The first 8 rows are patterns. Each new row is the sum of 2 different patterns, raised or lowered, with some noise. Before adding, each is slid sideways (what falls off one end comes back at the other) and multiplied by a number that may be negative. Names go in the order of the patterns.
Known rows, each followed by the names of its patterns:
[ -1   9 -17  -9  -4  -2 -22  -2   6  -2  -9 -14 -14 -12   0 -34  13  -1
  34 -14  11   1 -34  34 -24 -10  13   3  -3 -13  18   5   9   8 -13   3
   5  -7  -6]
q491
[-11   3  -9   1  -1  34  -3   3 -16  -7  -3 -15  -5  28  -5   2   9  13
  -2  -5  15  22  10  21  12   4  -4 -24  -4  12   9  -8  19  17  22   0
  -8  11  10]
q317
[ -9   0  -7  13  -1  -1  24  27 -14   4 -18   1 -14  14  -3   1 -31  -4
   8  -3  -5 -10   2   9  -1   4  -3  31 -27   9 -13  -7  -8   7 -14   0
   8   9  19]
q135
[ -9  -5  34   1  22   0   8   3  15  12  -2   3   3  -7 -12   1   8  -8
   0  -6   2  -2   1  -2 -16 -34   7  34  -5  -7  -1  10  18   9 -14  -4
 -15  -4 -15]
q381
[-11 -15   5   0 -17  -5  -3 -34  -5  34  12   0   2  20  30   2 -17   1
  -1  13  -2   1  -4  -9  -4   1 -25 -20   3  -8   1   1   7  -3 -10  11
  25  -7   7]
q951
[  4   1  11  -6   3 -11   7  16   7 -10  -3  17  20   1   3  -5 -17  -5
  34  17   9   6  -9 -16  34   0   5 -34  11  -2   8  24 -30  -9   7  19
  -1  -9  -7]
q627
[ -4  25  -9 -28   3 -21  13  30  -2  -2   7  -1 -21   8  -1  -9   7 -13
   6   2  10   0   5 -13 -11   9 -12   8  14  -2 -22   0  34  13  15   5
  -4 -17   2]
q840
[  0  -9   1   6  12 -34  -6  23 -11   7   4   3   5  -8  -3  -8   1   2
 -12   2 -18   4  -3  -6  -8   3   5  -1  -8   0  -6  10   6   3   5   0
   4  -1   9]
q231

New rows, each followed by the names of its patterns:
[ -2  13  -4 -22  13  33  11  21  12   0 -18  17   7  30  -3  -6   8 -21
  16  38  12  11  18   3   9   2   3 -28  19 -16   9  29 -11  21  16 -18
  -9  14   2]
q491 q840
[ 26  15  25  14   9   9  13  30  10  -4  24   9  27  26  17  14  22  18
  21  49  -5 -16  22   7  18   2  -7  17  23  12  10   5  18   6  19   9
  21  12  30]
q951 q231
[-22 -60 -58 -11 -36 -25 -31 -36 -24 -32 -35 -35 -30  -7 -61 -23 -57 -31
 -39 -32 -47 -27 -21 -25 -24 -37 -37 -26 -15 -29 -26 -15  -8 -41 -19 -42
 -38 -38 -15]
q135 q231
[ 16   3   2 -10 -15  -2  11   1  12   0  -6 -11  36   0  -2 -18  30  -6
  14  13 -35  -1   7   6  -3  -8 -29   1  28  18  -4   6   7  31  17  -5
  -7  -1  25]
q951 q627
[ 38   8   9 -12  25  -1 -30  33 -48  25   6 -11 -13  -5  18 -15  -4   3
   9  14  -6   8  10  15   4  -1  18  15  23  39  17 -27   3  13  13   8
  -3   7  19]
q491 q381
[ -1 -10  -1  -2   8  -2  -7 -32 -15 -11 -21 -14   0  12 -11 -16  19  23
  -1   7 -11 -39   6  -2  -6   0  -2 -23  -2  14  15  -2  -4  11  31   5
 -28 -15  -8]
q317 q951
[20 40 61 43 27 54 52 29 27 36 26  5  8 63 61 41 39 16 19 64 36 44  5 43
 49 53 54 11 24 39 47 34 32 19 20 40 39 35 47]
q951 q627
[ -6  -2  19  23  38  21   3  10  19   4  -2 -14  14  26  14 -28  18  33
  12  20  19 -13  21   3  25  13  17  29   7  -9   1  16   4  -4   8  21
   5  -8  -2]
q317 q231
[-18  15  -2  14  26 -20 -23  30  19  13   2   5   5  17  16  -5   3 -17
  18  22  17 -12   3  23   9 -11  20  -2   2   0  47  12  17  12  19  -6
  33   9  14]
q135 q627
[ 30  11   5  -2  -9 -25  -6  38   2 -19   8 -18  -8  41  -9   0 -20  10
  -3  35  23 -61 -23   3  13 -23 -39 -11  16  -2   9 -21   1 -15   7  19
   6 -13  17]
q951 q627
[ 16 -28 -10  -3   6  11  15  16  14 -14  16  48   3  20  -5 -15  19  19
   9   7  51 -12   7 -12   9   9   0  30 -29  22   9   6  14   0  28 -17
 -11   1  20]
q491 q840
[  2   5  12  -3 -11  -3  -2  -3 -10  -6 -10 -10 -10  -2 -28 -17   4 -10
  -8 -13  24  -2 -27  10   8 -12  -1 -15  -9   1   1 -17  -9   2 -28   5
  16   6  -1]
q951 q231
[-18  14  -1   3 -23  18  20   1  -4  22  13  11  11  -5   6  -9  -7 -10
  -7   0   8  21  14  12  12  11   9  21   2  -1   0 -15  -1   4  13 -11
   2  -2 -11]
q135 q381
[ 12  14   3 -11  11  11   9  19   1   6 -18 -16  -6   5   1  -3  22  13
  12   0 -12  19  14  -7   7  -7   5  -1  36  -2  -5 -13   1   8 -41  -9
  44 -14   8]
q317 q231
[-13 -27 -28 -36 -25 -25 -28  -7 -22 -17 -35 -34 -24 -37 -18   0 -24 -18
 -17 -11 -24 -20 -14 -16 -16  -4  -5 -50 -30 -19 -34 -10 -13 -25  -6 -19
 -12 -31 -27]
q317 q231
[-15 -13   6  24  -7 -34   1   5   2  18  19  -2  -6 -46  -2  27   1   3
   5 -10  17  -3 -18   7  21 -22  -1  -8  -9   3  24  -9  -9 -21 -15   1
 -11 -16  31]
q317 q840
[10 20 22 28  9 10 32 25 28 63 47 -9 17 16 18 26 41  3 16 -3 61  8 36 33
 -2 51 48 23 11 56 37 -1 11 24 13 12 -6 33 33]
q951 q627
[ -1  -3  24  -9  -8 -32  -2  -9   5  28 -39  13  14  -3  -7  -1   2 -32
 -13  11  -1  11  -3 -16 -12  23  -4 -10 -15  10  -4   1  30 -24 -16   1
  15   6   0]
q491 q627
[  5 -16 -21 -66 -14 -22  -6 -37 -59 -11 -31   0 -22 -32 -26 -30 -26 -23
 -31 -20 -48 -17 -29 -15 -37 -34 -16  -4 -18 -25 -37 -41 -37  16  -4 -15
 -15 -34 -36]
q627 q231
[  2  30   5   3 -18  31  10   3  10   5  23  19  -1  15  14 -14   5  35
  15  13 -18 -19  -7   3   4  17  51  11   2  11  15   4  -7  -9   5  20
  -3  12  33]
q317 q840
[ -6 -33 -19  21 -10 -13 -44 -12 -20  -3 -21 -17 -15  27  -7   1 -13 -42
  24 -29  -9  -1  -3 -19 -15  20   2  -6  -1  -7   9  -2 -11 -17 -20  -3
   1  -4  -5]
q491 q627
[-20  -4 -20   0 -10  -8 -11   3 -35 -12 -22 -16 -26  -6 -36 -10  -9 -12
  -4 -16  -9 -19 -10 -13 -19  12  12 -22  -7 -26  -8 -23   3 -16 -18 -35
 -11   2 -39]
q135 q231
[ 12 -51 -23   8  -4 -22  -8  17   9  -5 -13 -13  -3 -17 -16 -25 -13  -6
   1 -22 -13 -28 -36 -15 -20 -18   2 -30 -23 -15  -1 -42  -7   0  33 -16
  13  -2 -37]
q491 q317
[-11 -11  11   3 -24 -34   3 -28 -11 -11 -10  -3  -3 -12   3  17   3 -35
 -17 -32  -8 -26 -21  -5   8   2  -3 -38  -3 -11 -12 -11  -3  -5   1  -8
 -17 -16 -18]
q317 q951
[ 15  -5  -7   1   4  -8   4 -22  -9   3  -2   3 -10 -24   8  29   6  14
  -4  17  13   0  -7   1 -23  -4 -13 -31  -5  60  13  24   6  25  29  19
   2   2   5]
q381 q951
[ 29  29 -11  16   7  18  25  14   8  11  25  14  12  26  34  18  17  18
  15  22  13  20  16  22  26  49  19 -11  19  18  43  15 -13  19  26  19
  30  19  38]
q381 q231
[  5   0   6 -17  30 -14  11 -14 -14 -14   1  -8 -25  22  11  50 -15  14
  -1 -14  33 -17  17  40  -6   5 -23  21  -3  24   9  -5 -20   6   6  -3
  -1   3  -7]
q491 q135
[-19 -36 -25 -15 -42 -42  -9 -29   3 -24   3 -38 -16 -18  12 -21 -33 -19
 -12 -13 -19 -38 -26 -28 -23 -51   0 -29 -17 -14  -9 -29 -13 -30  -5 -25
 -56  -6 -28]
q135 q231
[  3  10  20   3   7 -32 -29  15 -13  16  27  11  -8  15  14  31   2   9
  26  17  30  13  -2   1 -21   2 -14  35 -13  33  25  30  -3  10  14   5
 -14 -11   4]
q317 q135
[27 12 20 29 22 39 20 21 41 40 15 23 21 25 15 27 21  9  2 23 16 25 32 11
 20 38 23 17 34 47  2 -4 29 14  4 -1 15 38 22]
q951 q231
[-27  -7 -44 -25 -20  -5 -13 -11 -33 -17 -12  -7   2 -25  -4 -11 -24  -5
 -13   5 -38  -5 -46 -20   6   4 -24 -10   9  17   7 -30 -11 -19   9 -14
 -10   7   8]
q135 q951
[-14  -4  21   3 -39  -9 -26  -1   2  11  -7   6 -17   8  19  -3  15  -2
 -21   4   8  -6   6  20   1   2   1  -5  18   6 -29 -14  20 -14  18  15
  -5  17 -13]
q840 q231
[ 32 -19   4 -20  21  -7  27  40  -8  -8   1  30  10 -18  -3  -3   3  10
  26   2  -6  -5  11   7 -21  -6  43  17   4  13   8 -16  -9  48  38  18
  26   3 -11]
q317 q627
[ 11  21   7 -23  -1  48  34  15  22  18  38  28  13  27  14  17  33  33
  14  57  21  39  15  31  32  24   8  27  17  35  30   7  22  43  20  23
  48  28 -12]
q381 q951
[  1  -9  -8   5   4   9 -13  13   5  17   1 -20 -14   9 -20   6  -1  -7
  -5  37  -3   0   5  -8 -31 -26  -9  18 -24 -25   2  20  -7  -8  -1  16
   3  17  13]
q317 q951
[-20   3 -13   2   9   4 -37 -18 -12 -22 -22  21  -6  -5 -14  30  -5  16
  -2 -39  25  -5 -14 -34  -8   2  34  -5  16 -13  11  -1  21   2 -19  -6
  11  -6 -29]
q381 q627
[ -8 -17 -42 -16   0   3 -48 -36 -30 -19  -8  -5 -27 -16 -44  -8 -16  -3
  -6 -22 -41 -12 -22 -15 -18  -5 -34 -32  -5 -26  -3 -33 -20 -28 -36 -43
   3 -11 -14]
q135 q840
[ -3 -11  26 -17  -4 -10  -5 -27   2  14   7   6   8  27  15   2 -15  11
  -1   8  17  21 -11  -2 -14   3 -25  -4   1  -4 -20  -1  12  -3  -9   1
  19   2   5]
q135 q951
[ 25  24   9  -2   7  10   4  28  17  40  25  12   6  20   2   8  -1  21
  16   2   7  23  14  20  16  11 -12  25  13  27  14  45  34   3   1  17
  12   8   1]
q317 q231
[ 10  -1   1 -10   0   4  -7  -3  -6   8  -3  -5  -8 -10  13   5 -14   9
 -11 -12 -11 -11   7 -20  16   1  24   1   7  17 -26  28 -10   1   8  -1
   1  -2  15]
q491 q231
